There are 4 nested groupings, the coarsest first. Each group lies inside one group of the grouping before and may be the whole of it. The rows also spread widely along 17 directions, which tell nothing about the answers.
Known rows, each followed by its group in each grouping:
-57	-24	-16	-29	13	29	-13	56	43	1	2	-51	-31	28	-11	-3	6	-1	-60	35	22	44	46	-18	-29	-6	-54	-23	54	-11	16 -> bibat J_907 ful J_636
-37	8	42	27	1	41	-20	-6	11	-25	-5	10	45	8	-10	5	14	-1	-4	17	9	28	8	11	4	-9	16	-37	-24	-56	0 -> vaki J_422 zopoz J_772
14	-23	-10	7	11	-15	0	54	30	-10	31	-18	-6	0	-17	-30	-1	-31	-33	1	-8	-3	14	-14	-5	36	5	-17	6	-19	-7 -> bibat J_348 Kibu J_187
5	15	30	19	-7	10	0	-31	-19	12	-12	-2	-13	-32	-7	-5	12	-44	-14	-9	-30	-5	20	-60	-3	-16	60	14	-34	0	23 -> vaki J_422 zopoz J_508
-24	-30	30	-34	-12	-8	-26	-5	-19	32	11	-29	28	13	6	2	44	16	-43	-52	0	28	-11	43	20	39	-6	-28	-13	38	-10 -> bibat J_348 gadol J_354
-19	1	-9	15	6	-31	20	-28	-7	-10	0	12	-25	-51	-2	-34	-6	-12	19	4	0	-33	-16	-20	-6	8	9	-9	-39	2	3 -> bibat J_348 Kibu J_225
3	-31	-3	25	15	-24	-28	16	15	6	19	-1	12	10	-24	-16	-12	25	43	5	-42	-12	-11	-13	-31	-5	22	20	-9	24	23 -> bibat J_907 ful J_426
-14	-12	30	11	-37	19	8	-2	-9	3	-21	8	10	-10	-15	18	13	0	-8	5	-37	-12	-17	-1	-16	-22	31	7	-49	-25	15 -> vaki J_614 vuse J_609
-9	-34	-1	11	-29	3	15	-14	22	15	-16	17	-9	-20	1	10	-6	33	-8	-15	-11	-14	-6	22	-15	-2	-1	19	-34	-7	-7 -> vaki J_422 Vuz J_761
-7	40	-17	-12	-21	2	23	19	-13	-2	6	30	-6	-1	14	-9	-24	-32	31	37	-36	-30	1	26	8	-57	-15	40	16	4	35 -> bibat J_907 ful J_426
16	-13	21	-2	-28	-2	-17	-1	-9	-3	4	22	9	-33	-4	-10	22	12	2	-12	-31	-4	-1	-42	19	-35	34	11	-39	-7	27 -> bibat J_907 ful J_426
-30	-29	2	6	28	-1	-36	-15	2	-11	26	19	1	14	4	-5	-15	1	-9	-4	-25	8	23	20	-7	21	-3	27	18	47	-5 -> vaki J_422 zopoz J_508
-43	22	-15	2	-6	-54	12	-9	-43	-21	15	3	18	11	-21	-26	14	-15	33	16	-19	-4	19	-13	44	17	-1	73	27	47	19 -> bibat J_348 Kibu J_225
-4	2	16	14	10	22	-25	7	20	31	4	-31	-11	36	29	-3	-18	-13	-12	1	26	31	38	16	3	-10	10	11	60	24	12 -> vaki J_422 zopoz J_772
-20	42	24	-48	30	13	-48	-23	-27	17	-9	-6	19	34	11	8	-18	-45	-25	-7	6	8	45	57	5	-28	-38	-18	55	42	-10 -> vaki J_614 vuse J_609
6	3	35	-27	-13	27	-42	1	-7	64	-8	-35	-18	0	42	8	2	-10	-35	-38	10	23	15	17	-5	-31	1	-21	12	41	22 -> vaki J_614 vuse J_609
0	4	10	-6	-38	9	16	3	-10	30	-5	3	-13	-47	24	1	26	2	-4	-17	-18	-9	-37	-7	-2	-24	16	-18	-54	-3	36 -> bibat J_907 ful J_636
-48	-10	-14	-21	53	10	-22	-28	12	-28	-7	6	13	-23	-15	10	34	2	-5	6	0	-8	14	-34	-19	18	-29	-23	3	11	-5 -> bibat J_348 gadol J_354
41	44	-3	25	10	-32	-10	1	-12	42	-8	-3	-7	18	10	10	-21	7	12	-26	23	22	23	11	18	-17	29	7	54	51	13 -> bibat J_348 gadol J_354
-1	31	-9	19	15	14	-1	-2	5	8	-1	37	-18	-15	14	13	-25	-5	-6	-6	-3	12	14	20	-16	-27	3	-22	0	15	15 -> bibat J_348 Kibu J_225
10	-27	25	22	-14	-33	9	-6	-14	0	-6	-15	12	10	8	2	19	32	3	-5	21	-1	-51	18	33	9	49	-18	11	-1	-3 -> bibat J_348 Kibu J_225
-34	3	13	-16	-25	3	-21	49	-14	18	4	-21	-21	19	28	-2	-3	19	-32	13	26	49	6	23	14	-33	-21	-20	43	24	34 -> bibat J_348 Kibu J_225
-32	-12	52	60	1	41	-18	-57	9	17	-28	9	6	36	-12	25	-17	16	1	-4	-9	36	25	16	-27	-19	69	13	-18	1	6 -> vaki J_422 Vuz J_761
-49	41	-17	-38	-34	-26	20	3	-33	18	-26	10	-5	-20	-16	5	1	18	-10	0	1	6	12	30	1	-34	-64	-2	-14	16	12 -> bibat J_348 gadol J_354
-9	-22	7	-32	5	11	-14	13	10	19	-16	-29	-12	-8	-7	8	22	-15	-34	-2	-13	-11	7	-26	-30	-10	-5	-21	1	8	11 -> bibat J_348 Kibu J_187
-31	-46	-19	0	3	21	8	-30	39	21	-28	-23	-32	-4	15	33	32	69	-35	-19	41	43	24	-34	8	-7	-5	16	36	24	8 -> bibat J_348 Kibu J_187
21	-9	32	31	-20	5	-23	62	14	15	7	-12	9	42	4	9	6	-5	-32	-4	16	30	0	31	1	32	38	-26	24	-4	8 -> bibat J_907 ful J_636
21	-17	-33	-13	-9	-10	12	9	40	17	-9	-16	3	-18	3	9	30	49	-12	-27	28	16	18	-30	32	-9	-21	15	29	-6	4 -> bibat J_907 ful J_636
-21	25	9	2	-25	-10	19	9	-14	34	-7	-11	-46	-28	26	-24	-23	-11	-8	6	24	-3	-35	40	-17	-24	-11	-55	-26	-3	21 -> bibat J_907 ful J_426

New rows, each followed by its group in each grouping:
-26	-16	39	11	-11	8	-44	6	17	44	1	-46	-9	-9	20	-39	-15	5	8	-8	31	13	6	10	-27	-1	-4	-38	-25	1	15 -> vaki J_422 zopoz J_772
20	-28	-20	-28	1	1	9	-1	16	42	25	-21	-1	-5	21	-6	12	-1	4	-31	-50	-20	-16	10	-1	-15	5	29	-1	35	20 -> bibat J_907 ful J_636
3	-8	14	-4	-3	-1	-27	6	-17	-5	19	27	-13	-36	28	-8	11	0	-21	-17	-11	10	-3	-20	19	-13	20	-14	-12	28	23 -> bibat J_348 Kibu J_225
-53	-11	3	-18	22	69	1	4	32	-38	24	15	10	-31	3	1	46	-38	-68	-2	-8	25	27	-18	1	31	-19	-50	-37	-48	-8 -> bibat J_348 gadol J_354
-15	-26	30	14	11	-12	-28	3	-6	-15	-4	-9	19	25	-32	4	-11	20	-9	12	-9	13	-12	10	-13	-15	20	-25	2	-14	-7 -> vaki J_614 vuse J_609
32	11	-11	-14	-29	-23	12	49	-2	10	-2	-7	2	-22	-11	2	8	-3	-28	-14	-6	-2	4	-14	19	-12	-13	-1	0	-18	6 -> vaki J_614 vuse J_609
-21	8	17	53	-27	18	41	-36	5	10	-1	27	2	-1	7	-1	-8	8	0	-18	-3	22	-6	48	15	3	47	2	-48	-20	-1 -> bibat J_348 Kibu J_225
-19	-24	21	2	-33	-9	8	8	4	-8	-24	-29	-27	-5	-32	-14	23	-2	-35	23	11	9	26	-68	9	-10	26	14	2	-28	14 -> bibat J_907 ful J_426
-23	-21	32	-9	-4	17	-3	-14	-6	22	-25	-50	20	46	-1	31	21	18	-17	5	5	20	-19	26	5	-24	20	-7	34	-2	4 -> vaki J_614 vuse J_609
-22	14	5	-13	20	-8	-8	-17	-12	-4	-7	-11	3	13	20	0	2	8	7	18	30	6	-16	24	22	-29	-8	-25	49	12	10 -> bibat J_907 ful J_636
-40	1	-12	14	-11	12	29	3	8	9	7	7	-6	8	-4	10	-4	30	-19	-4	-7	41	0	34	0	-15	-9	-7	-11	-6	10 -> bibat J_348 gadol J_354
-31	-50	27	4	-27	-8	-25	-47	0	31	8	4	-21	-15	-7	-39	-18	24	17	-23	-41	-7	25	-8	-18	-17	25	49	-59	42	14 -> bibat J_348 gadol J_354
8	36	-35	-4	-13	14	15	25	26	-9	-3	27	9	-67	-2	1	36	-34	-16	-20	4	-14	47	-54	17	31	-36	19	-29	-26	5 -> vaki J_614 vuse J_609
-3	20	-8	6	12	-4	20	-7	-24	-32	3	41	4	-10	-9	27	-4	-1	-29	8	-28	12	-11	8	17	-32	11	-9	10	-10	1 -> vaki J_422 zopoz J_508
5	-29	17	33	7	5	-29	11	17	3	10	9	-3	29	-1	7	-27	21	-16	-1	-10	27	18	19	-9	-8	28	9	25	14	0 -> vaki J_422 zopoz J_508
-37	3	3	17	-16	-4	-4	17	0	10	-9	2	15	21	-26	11	6	20	-3	0	-6	28	20	16	-11	6	-5	12	-6	12	14 -> bibat J_348 Kibu J_187
-2	8	-9	10	10	2	4	28	9	22	-20	-17	-10	16	1	35	18	-9	-21	1	8	4	1	0	-24	23	9	-8	39	28	13 -> bibat J_348 Kibu J_225
-1	37	-5	-24	13	-17	-26	-2	-13	23	-20	0	8	-47	-28	14	20	1	-47	-53	16	25	29	-18	-13	7	-44	-61	-33	9	-9 -> vaki J_614 vuse J_609
-32	15	-8	-4	40	13	-30	9	15	-20	1	-5	27	-4	-17	3	1	1	14	21	2	10	16	-16	-18	-21	-34	-26	12	-17	10 -> vaki J_614 vuse J_609
1	27	-14	5	-12	-11	9	-4	-8	3	-3	17	-28	-57	25	-7	13	23	-1	-8	29	20	-6	-41	32	-40	-2	-19	-5	-1	34 -> bibat J_907 ful J_426
-6	-19	-6	18	40	-1	-26	-24	27	-24	-7	15	10	-15	-23	-1	9	8	17	5	-8	-14	31	-54	-16	5	18	11	4	6	-1 -> bibat J_348 Kibu J_225
-5	-39	3	5	-25	3	-18	14	20	21	-1	-12	3	-27	-12	3	24	37	-7	-27	-21	12	11	-43	-10	-3	5	23	-40	3	20 -> vaki J_614 vuse J_609
-47	-31	15	-20	-10	-12	6	-27	-17	-9	-14	-9	-35	-9	-23	-3	22	-5	-69	-5	2	12	25	-22	2	22	4	-2	-6	17	-14 -> bibat J_348 gadol J_354
1	-24	-23	10	5	5	0	31	27	23	24	-4	-48	-24	7	-9	-33	4	-29	-13	-25	12	8	-5	-37	-14	-10	-5	-15	14	16 -> vaki J_614 vuse J_609
-6	18	-5	0	33	-5	-15	-9	-11	-26	6	9	6	-36	5	-6	33	-27	5	4	-1	-8	11	-66	18	5	17	-6	11	13	20 -> bibat J_348 Kibu J_225
7	-50	-8	-14	-7	-35	11	46	-13	-21	20	11	-33	-3	1	1	-17	-6	-48	19	-37	-33	-44	29	-14	14	0	-5	17	13	-11 -> vaki J_422 zopoz J_508
-5	-12	-23	11	9	-26	48	10	13	-3	25	-23	7	2	-7	-17	1	14	-4	-5	4	5	-39	33	21	13	0	-28	0	-30	-14 -> bibat J_348 gadol J_354
-23	16	-8	-2	-9	20	14	0	24	2	-6	-12	13	6	7	-4	-1	1	3	14	18	15	35	5	24	-28	-24	22	29	-27	6 -> vaki J_422 zopoz J_772
-12	-39	28	-1	-7	-18	-23	-7	-13	15	4	-24	-24	21	22	-16	-28	19	-4	8	6	-1	-20	32	5	-26	16	4	30	30	6 -> vaki J_614 vuse J_609
-15	19	-12	-13	22	-25	-3	-1	-11	7	17	-27	12	-14	8	-24	3	-12	13	-2	5	0	-5	0	16	-4	-25	-9	18	11	8 -> vaki J_422 zopoz J_508
-57	-7	-2	21	1	-9	0	12	-10	-24	20	8	31	-1	-3	2	22	26	1	6	4	28	-27	29	14	36	-19	-12	-12	-4	3 -> vaki J_422 zopoz J_508
-3	5	-21	7	30	8	-9	38	3	-24	26	35	-2	-19	-6	11	-12	-23	-12	14	-55	-10	-5	-11	-33	-8	-5	-5	-5	5	17 -> vaki J_422 Vuz J_761
